The rows are grouped in 4 ways, from coarse to fine. Each group lies inside one group of the grouping before and may be the whole of it. The rows also spread widely along 13 directions, which tell nothing about the answers.
Known rows, each followed by its group in each grouping:
[ -2 -15   9 -14  11  -5   7  13 -26  25 -15  15  -4  -2  -7 -13  10 -16
   4 -18  17   1   4  -2  -1  -5  10  15   5 -12] : j784 tusu zur j148
[ -9  10  -7   6   2  -6  -4 -25  14 -25  -5  25   7  10   9  -7   0   7
   4   1  -8  23  -4 -21 -16  -5  11   3  12   8] : j182 zosi fad j788
[-12  -9   9  -5  11  -7   5  11 -12   8 -19  20   8  -4   3   0   0   1
  -4  -7  18   9  12   5   2  -5  -4   6  -5  -7] : j784 robag dip j668
[  0   0  -5  -5  -1  -7   6 -13   6  12  -5  10   8  -7   3  23   1  21
   6  21   4 -12  -3  -7  18 -16  17  -7  -6  20] : j784 tusu Keseg j500
[-16 -10 -10 -15   3  24 -27 -38  13 -15  -4   2  -3  22  18 -13  14   3
   5 -10 -16  -5 -33  13 -23  18   0  -6   8  16] : j59 Mopel Kodi j66
[ -3   6 -11  -3 -21   8 -10  13 -14  20   7 -15 -18   2 -12  -2  15  17
  -3  26   8  -9  26   0  18   1   1  10   2  -8] : j784 fovab korog j121
[ -9  12  -9   5  -4  14 -20  -1   0   2  -4  -7 -15 -13  -7  17  -7  13
  -3  14  21 -33 -11   2  12 -12  -7   0  11   7] : j182 zosi figav j455
[ -5  -7   0  -2  17  -2  -7   4  -7   3 -19   5  -4  -8   0  -1  -4 -17
  -3 -15   9  -8  -4   8  -2   8 -14  -6   4  -3] : j182 zosi gakig j200
[ -6 -10  -5 -12  10  -4 -10   0  12   0 -15   6   3  12  15   2  11   0
 -12   4 -16   8   9   3  -8  10   9   9 -14   9] : j784 fede pud j798
[ -2  -3  -2 -12  -4   2 -10  -6   6  -6  11   9 -11  -1   5   1  10   8
   3   2 -10  -2  13  -7   4  -1   9  14  12   0] : j59 suz Riv j357
[-10  12   4   9  -2  -3   0   3   2 -22 -13  21  -5 -11  -4   2 -13  15
   4  12  11  -8   3 -16   5 -26  -3   1  13   8] : j182 zosi figav j974
[  1 -18  -8 -29  12 -14  10  12   4 -14  -7   8  -6   0   7   2  15 -17
  -3  -4 -29  -3  20   1   9  -3  -1  -1   9  10] : j59 Mopel Kodi j802
[ -7   0  12  -2  -4   5   5  -1  -9  -9 -13  12   3 -15 -12   0  -2  -9
   1  -4  14 -11   8   6   5 -10  -5  -1  15  -8] : j784 robag mipo j325
[ -2   1   5   4  -7  -1  -1  -9   9 -22  14   7   3 -14  -5  -2  -1   3
   4   7  -9   1  15   0   4   3 -10  -8   6   4] : j182 zosi fad j838
[ -2  -6  -2 -13 -14   0  21  -4 -14  -3  29   2  12  -7 -27 -12  21  -8
  16   0   1   8   6  -8   8 -11   5  -1  22   3] : j784 fede sar j940
[  9 -22  18 -32  -5  -1   1  10 -17  16  15  11 -12  -9  -7 -11  19 -25
   5 -19 -14  -2  41   7   6  13  16  30  16 -27] : j59 suz Riv j174
[ -1 -10  -6 -15  10 -15  11   4  -2   2 -12   6   8  -6   2  10   3  -6
   4   5 -10  -5  10   0  12  -3   0 -10  -2  11] : j182 zosi gakig j703
[  2 -30   9 -34  17  -4  -3  -6  -3  30  -7   9  12  -4  12  11  14 -23
  -3 -21  -8  -6   7  20  -1  16  20  15 -11  -3] : j784 fede gelo j231
[-16   0 -11 -13   0   1  -1   3  -9  23  10  -2  17  10  -6  21  16  -1
 -10   7  24   5   5   4   5   1  13  16   3 -12] : j182 Vurob tadi j292
[  8   0   1   4   3  -5   1  -8 -14  26 -23   3  10   3 -13   1   7 -21
  -3  -1  14  10   5  -5  -7  12  18   4  -2 -20] : j784 robag mipo j325
[  3  -3 -10   1  18 -17  -5 -32  23  -6 -14  13  18  15  15   9   8 -22
 -15 -10 -21  32   9  -1 -16  33   8  -7  -2 -11] : j59 Mopel Kodi j802
[ 14   0  12   6 -19   7  -4 -17  -5   2   8   6 -10 -10 -16 -22   4   7
  20   9  -5  -5   2 -14   0  -2  16   0   6   3] : j784 fovab korog j121
[ -3  10  -7  14  14   0  -9 -18   3  -7 -33   6   3   7  -8   7  -5 -22
 -11  -7  14   0 -19  -5 -14   8  -1 -10  12 -13] : j59 Mopel Kodi j802
[ -6   0 -13   3  18  -4 -12   8   0   1   4   9 -16 -11   2  -2   0  -1
  -3 -15  13  -1  -8 -10   1  -6 -14   5  12   8] : j182 zosi fad j788
[ 16 -12  -5 -14   4  -7 -13  10  12  28  31 -13 -11 -30   2  31   6   5
  -6   9  -6 -25  27   9  32   8   4   9  -9   9] : j182 zosi gakig j703
[  1  -9   0 -12  -5 -11   8 -10  -9  22  13   2  10 -13  -4   8  10 -16
   1  -3  -8   8  40  16  17  26  -3  -3   7 -22] : j182 zosi figav j974
[ 15  -1   1  12  -4 -14   8 -20  -3  31  27  16   7 -13 -13  -2   8  14
  18   3  12  21   3 -24   8   0  22   2  -1   3] : j784 tusu Keseg j500
[  5  -5   1   7   6  -7 -12  -4   5  -6 -22  10 -19  -6   7 -10  -7  13
   7   8 -14  -7   6  -4   4   6 -13 -17  -6  10] : j59 Mopel Kodi j802
[-31   0 -18 -13  -1  10   0   3   2 -23 -20 -14  30  35  -2   9  18 -13
 -20  20   0  11   4  21 -13  11 -10  -6  -7  -3] : j182 zosi figav j974
[ -7  -9   9 -11  11   3  11  -1 -14 -13 -23   4   8 -16 -14  -2   2 -47
  -7 -28   5 -11   6  22   0   8 -23 -15  23 -18] : j784 robag mipo j325
[ -3  -2  30   4 -13   5  11 -22  -3 -20  -3  28  15  -8 -13 -16  -3  -2
  14  -3   4   4   5  -1  -8  -7   9  -1  10  -6] : j784 tusu Keseg j500
[ -8 -10  -8  -7   3  12 -19 -10   7   0  10  -7   5  12   5  -7  14   0
  -1  -1  -3   5 -10   8 -14  18   1   4  -6   9] : j182 zosi gakig j200
[ -9 -17  22 -23  -2   0  14  11 -12  -8 -18  14   9 -17  -6   4  -2  -6
   5   2  -1 -23  16  18  14 -16  -4  -4   1   3] : j784 fede gelo j231
[  8   4 -18   8   7  -3 -11 -26  19  -2  34   6 -12 -17  -4   8   6   8
   8  -9   1  -1 -18 -20   7  -3   0  -6  22  17] : j59 Mopel Kodi j802
[  5  -6 -10  -6  13 -14  13  25  -6  10  -8  -8  17   2 -20  21  11 -24
 -12  13  12   2   8  -7   6  -9  10   5  -9   0] : j182 zosi figav j455
[-17 -19 -13 -15  20   4  -5  21 -17  10  -3  -1   0  12   0 -14  16  -7
  -1 -13  16   7 -15   6  -9  -1 -14   5  -5  10] : j182 zosi fad j788
[ -6 -15   2 -12   9   3 -12   3   5  -2  -2   7 -10 -13  12   2  -3  10
   5   0  -5 -19  -2   9   8  -4  -9  -2  -5  21] : j182 zosi figav j455

New rows. What belongs after each?
[ 15   6   1  16   3  -5  -5   2   4  19  11  -1  -6 -23 -18  19  -1   1
  -5   8  21 -12   5 -11  15  -6   7   5  -1  -1] : j784 tusu Keseg j500
[  4 -19  12 -22  -7  11  -3  14 -15  17  11  -3 -12 -12 -10  -7  14   4
  11   5   3 -27   4   7  13 -11  11  13  -3  10] : j784 tusu zur j148
[-15  -7 -14  -8  14   4 -28 -12   6  18  20   1 -13  -4  21   1   9   6
  -8 -19   0   4   5  16   2  30 -20   3   6  -3] : j182 Vurob tadi j292
[ -8 -13  -7  -2  13 -13   8 -16   3  -8  -9   1  18  -6   7   0   0  -8
   5  -4 -15  12   6  17   5  24 -30 -40  -8  10] : j182 zosi gakig j200
[-12   0 -25 -11   3  -9   4   6  -6  16  -3 -12  11  11  -2  17  16   0
  -8  19   1   5  14   5  14   9  -5  -9  -4   0] : j182 Vurob tadi j292
[  2   6  12   2 -28  21   6  -3 -20  -6 -27 -14  11  11 -36  -7   8  -8
   9  34  10 -27  -6   2  -4 -11  18  -7  -1  -4] : j784 tusu Keseg j500
[-12  -1   5  -1   3  -1 -10  -8   3 -23 -13  15  -9  -4  10 -18  -4   1
   3  -5 -17   0  11   5  -4  10 -20 -11   9   1] : j182 Vurob tadi j292
[ -1  -5  13 -10 -10  13  -8  16  -6 -19  -9  -4 -13  -8 -14 -12   6 -11
  -4   7  -9 -23  17   9   2  -4  -6   8   8  -3] : j784 fede sar j940
[  2  -6 -13 -19   0 -12   8   2 -12  18 -11  -3  -4  -9  -2  10   6  -3
   9  10 -10 -17  14   1  22  -2   2 -11   6   8] : j182 zosi gakig j703
[  3   6 -13  14  11  -2 -22 -14  28 -13  11  -4  -9  -3   7   5   6   0
 -16   0  -9   7   0  -6  -5  17  -7  -1  -2   8] : j784 tusu zur j148
[  9   0  -6 -13 -13   3 -11   7  10  -5   8 -14  -5   6  -4   3  22 -10
 -15  18 -24  -1  36   2   2  13  16  21  -1  -8] : j784 robag dip j668
[ -7   2 -15   9   8  10 -22 -15   8   3  -5 -12  -2  12   1  -4  12 -12
 -16  -5   3   7  -6  11 -13  30 -14  -4  -1  -7] : j784 tusu Keseg j500
[ -7  -9   4 -21  -5  24  -9   4 -12   7  -7 -20  14   9 -19  10  15 -27
  -7   4  15 -29 -12  22  -7   3  14  12   1  -7] : j182 zosi gakig j703
[ -7  13 -19  10   0 -11  12  17   1 -17  -5 -11  13   1 -21  15   4  -2
 -10  27  11   4  10 -11  11 -13 -13 -13   1   6] : j182 zosi gakig j703
[  2   7 -15  -5 -21  10 -14 -11   7 -10  -2 -14  -9  14  -4 -10  20   3
  -3  24 -25   0  18  -4  -4  12  10   4   6   1] : j784 robag mipo j325
[ -4 -13  -4 -12 -11  13  -6   2   3  -5   5 -18  17  21  -8  -8  27  -7
  -7  18 -12  11  12  14 -11  18   6   4 -18   3] : j784 robag mipo j325
[  2  -9  17 -25  -6  -2   5  16  -1 -16  -8  11  -1  -7  -3   5   5 -11
  -1  12 -18 -21  27   2   8 -14  16  17   5   1] : j182 Vurob tadi j292
[  1 -15  19 -22 -15   5  13   2 -17   0  -5   3  16   1 -17  -8  10  -7
  18  16  -8 -15   7   6   3  -8  20   0  -5   4] : j182 Vurob tadi j292
[-27  13 -18   7   0   7  -2   3 -12 -11 -30  -6   7  17 -10  -2   8  -7
 -16   6  22   9   0   7  -6   3 -23 -10  12 -14] : j784 robag mipo j325
[-14  23  -6  33  -9  14 -24   8  -7   5  -5  -8  -7  13 -21  -8   4   6
 -24  11  41  15   9  -3 -12  13 -14  16   4 -31] : j784 tusu Keseg j500
[-14   9 -21  12   4   1 -17 -19   5  10 -12   8  -4  17  12  -4   5  27
  -1  10   9  14 -15 -11  -7   5   0  -4  -4  11] : j784 tusu Keseg j500
[ -7   4 -16   1  -8   9 -13   9  -4   3  -1 -17  -7  13  -9  -5  17   1
 -12  16   5   2  12   2   1   9  -6   4  -2  -5] : j784 fovab korog j121
[-12  -1  -9  -4 -10  13  -3  11 -10 -15  -2 -12  -4  10 -19  -9  14  -1
  -1  14   8  -9  -1   6   1  -4 -15  -6  10   0] : j59 Mopel Kodi j802
[ -9   5  -3  -3  -2   0  -5   8  -3 -24 -36   8  -7  19   1 -20   9 -11
 -12   6 -13  11  20  -5 -16   2  -1   9   8 -10] : j784 robag mipo j325
[  2   9  -4   3  -7  14 -22   0  32 -27  17 -15   2   2  -9  29   9  -5
 -28  21   0 -14  11   4  -1   3   8  17   1  -2] : j59 Mopel Kodi j802
[ -3  -9   1 -15   2   9 -19 -33   2   5 -16  11 -13   3  16  -8   3  -3
   9 -13 -16 -13  -8  11  -6  19   5  -5  12  -1] : j59 Mopel Kodi j802
[-20  -3   0   1  13  -5  -2  -8   0 -23 -33  19  -6  -2  15 -15  -7   5
   0  -8  -7   1  -1   8  -2   2 -30 -24   4   9] : j784 tusu zur j148
[  2  -2  14   2  -7   1   5  -1   5 -14  20   1  16 -17 -20  10   2 -20
  -6   3   2   0  26  11   6   8  -4   3   6 -14] : j182 zosi figav j974
[ -8   2  -5   9   3   0  -9 -12  -7  22 -18   9  -3  -3   1   2  -5  24
   9   9  20  -4 -18  -8   4  -7   3  -9  -7  12] : j784 fede pud j798
[  8   5   7   1 -10  -7  -7 -31  15  -7   1  23   0   0  11 -10   6   4
   4   1 -26  21  24 -14  -9  14  25  13   6  -7] : j784 robag dip j668
[-13   9 -20  11   5  -6   0  -7   7 -10 -22   1  13  19  -1   2   6  12
  -5  20   3  18 -13 -13  -8  -4  -1 -14  -8  16] : j784 fede pud j798
[  1 -17  18  -9   4  -3   0 -22   3   9 -10  22   3 -18  14   2  -6  11
  14  -4 -10 -12   4  13  10   5   2 -12 -10  12] : j784 tusu Keseg j500
[ -9  -9  12 -14  -8  11   1 -21 -22  25  -1  11   2  -8  -6  -8   6   2
  18 -11  17 -12 -10  10   5   0  10   0  12  -6] : j784 tusu zur j148
[ 16   4   2   7 -22   3   3 -26 -11   6   2 -12   7  -7 -27 -11   7 -16
  19  16 -13  -4  10   0   2  20   6 -21   6 -10] : j182 zosi fad j788
[-18   5 -14   0   5   6 -17   4   5 -11  -5  -2   3  16   4   2   9  -2
 -18   5   7  12   8   4 -11  10  -8  10   1  -6] : j182 zosi fad j788
[  7  -4  11   2   2   9 -24 -30  -4  29  -1  13  -5  -3   3 -10  -1  -9
   8 -21  10   1 -10   0 -18  25  23  17   6 -16] : j182 zosi gakig j200
[  1 -27  10  -8  16   1  -2  15 -13  -4 -27   6 -12  -3   1 -30   3  -8
  11 -11 -10 -13 -11   9  -5   0 -20 -16 -14  21] : j784 tusu Keseg j500
[-17   6   1   4   0   3  -8  -2 -11   3 -30  10   3   4   1   4  -8   8
  -3  10  19  -4   3   6  -1  -1  -5  -3  -1  -9] : j182 zosi fad j788
[ -2   0  14   6 -13  17 -23 -16   6  -5   6  -1   2   2  -4  -9   2   7
   3  11  -1  -6   1   8 -12  18   5   4  -7  -4] : j182 Vurob tadi j292
[  4   0  14  -8 -19  -4  13 -11 -21   5 -15  10   4  -8 -16 -11   1  -4
  22  15  -9 -11  18  -3  10  -2  12 -11  11  -9] : j182 Vurob tadi j292
[ -5  -3   1  -3  -2   9  -5  -5 -15  12   5  -1  -5  -1 -15 -14  14 -17
   0 -14  14   1   0   5  -5  11  -2   7  15 -16] : j784 tusu zur j148
[-11   6 -23   2   2  -2   6   3 -15  20  -1 -10  11  11 -19   9  18 -12
 -12   4  26  12   3   0   5   6  -5  -1   8 -14] : j784 tusu Keseg j500
[  5 -19  -5 -32  -9 -12  15  41 -15  14  -1  -1  -9  11  -5  -7  28  10
   2  29 -20  -1  42  -9  17 -17  21  24 -14  11] : j784 tusu Keseg j500
[-14  -2  -8 -12   8  -7   3   4 -16   3 -32  16  -3   7   6  -5   0   1
   5   1   4   0   1  -5  -1 -10   1  -1   7   2] : j182 zosi fad j788
[  0   1 -18   5   9  -1  -9  -9  -1  -8  -7  -2  -4  13  -6 -20  11 -14
   3  -5  -7  15 -14 -14 -19  10  -3  -6   7   7] : j182 zosi fad j788
[-13  -4  -9 -14   3  25 -17  -4 -12   0  -1  -9  -6   9 -10 -13  20 -25
  -6 -22  15 -10 -22   9 -17   5   0  15  22  -7] : j784 robag dip j668
[ -2  -9  -2   1  14  -6 -13  12   0   1   7   4 -19 -18   4  -9  -1   2
   0  -9  -2  -7   8   3   8   8 -26  -6   1   8] : j182 Vurob tadi j292
[-11 -13  14 -21   0  -2   5  -6   1   0  -6  18   6 -15  11  11  -1   8
   2  -1  -7 -12  18  16  15  -4   0  -1   1   6] : j784 fede pud j798
[ -4 -10 -12 -18  15   9  -4  -9  -3   2 -30  -9  13  15  -1   6  15 -27
  -5  -6   0 -11 -30   7 -15   2  13  -4  -3  11] : j784 robag dip j668
[  8  -8  -2   0 -13  14 -21  -1   1  15  22 -11 -13   6  -8 -16  20  13
   3  13  -4  -1   4  -2  -5  12  11  15 -11   7] : j784 tusu Keseg j500
[ -8  -9  14 -18  -4   4  11  -1 -15 -15 -14  21  -7 -16  -4 -15   1  -5
  16 -11  -4 -17   4   2   7 -20  -4  -4  23   7] : j784 robag mipo j325
[  3 -12  -1  -1  11  14 -15 -15   8 -14  10  -2  -2  -6  -6 -14   5 -10
  12 -13  -4 -12 -37  -1 -16   1  -4 -10   1  27] : j182 zosi fad j788
[ -8 -16  11 -14  -6 -12  18  19 -12 -14 -21  16   6   4   2 -22   9   5
   6  13 -20  16  40   5   5  -3  -9  -5 -10   2] : j784 robag mipo j325
[-12 -19  11 -10   5   4   2   6 -17  10 -16   6   3 -14   1  -5   0   1
   6  -6  10 -11   7  24  12   4 -22 -16  -7   2] : j784 robag mipo j325
[-13   7  -1   4  -8   0  -4  -6 -14   5 -16   9  -2  12  -4 -17   8   1
  -4   3   8  17  19  -1  -6  12  -2   5   9 -23] : j784 tusu zur j148
[  7 -19  21   2   9   1 -11   9   5   4   7   6  -1 -23  -1   1  -8   7
   5   0   6 -16   1   9   6   1  -7  -1 -20  14] : j182 zosi gakig j703
[ 10  -5  -1   2 -10   3  -4   2 -12  15  32  -3 -10 -11 -22 -21  14   5
  19   3   5   0  -1 -15   3   0   6   5   7   5] : j182 Vurob tadi j292
[-15  -3   8   3  -3   4 -17   1  -4   7 -15  15  -9  -4  14  -6 -12  42
  10  16  12  -9   0   3   6  -7  -8  -2 -15  15] : j182 zosi gakig j703
[  1 -12 -10 -17  -2   2  -8   4   5   1  13 -18  -1  -3  -2   5  17 -11
  -6   8 -20  -9  21  15   9  19  -7  -1  -3   4] : j182 zosi gakig j703
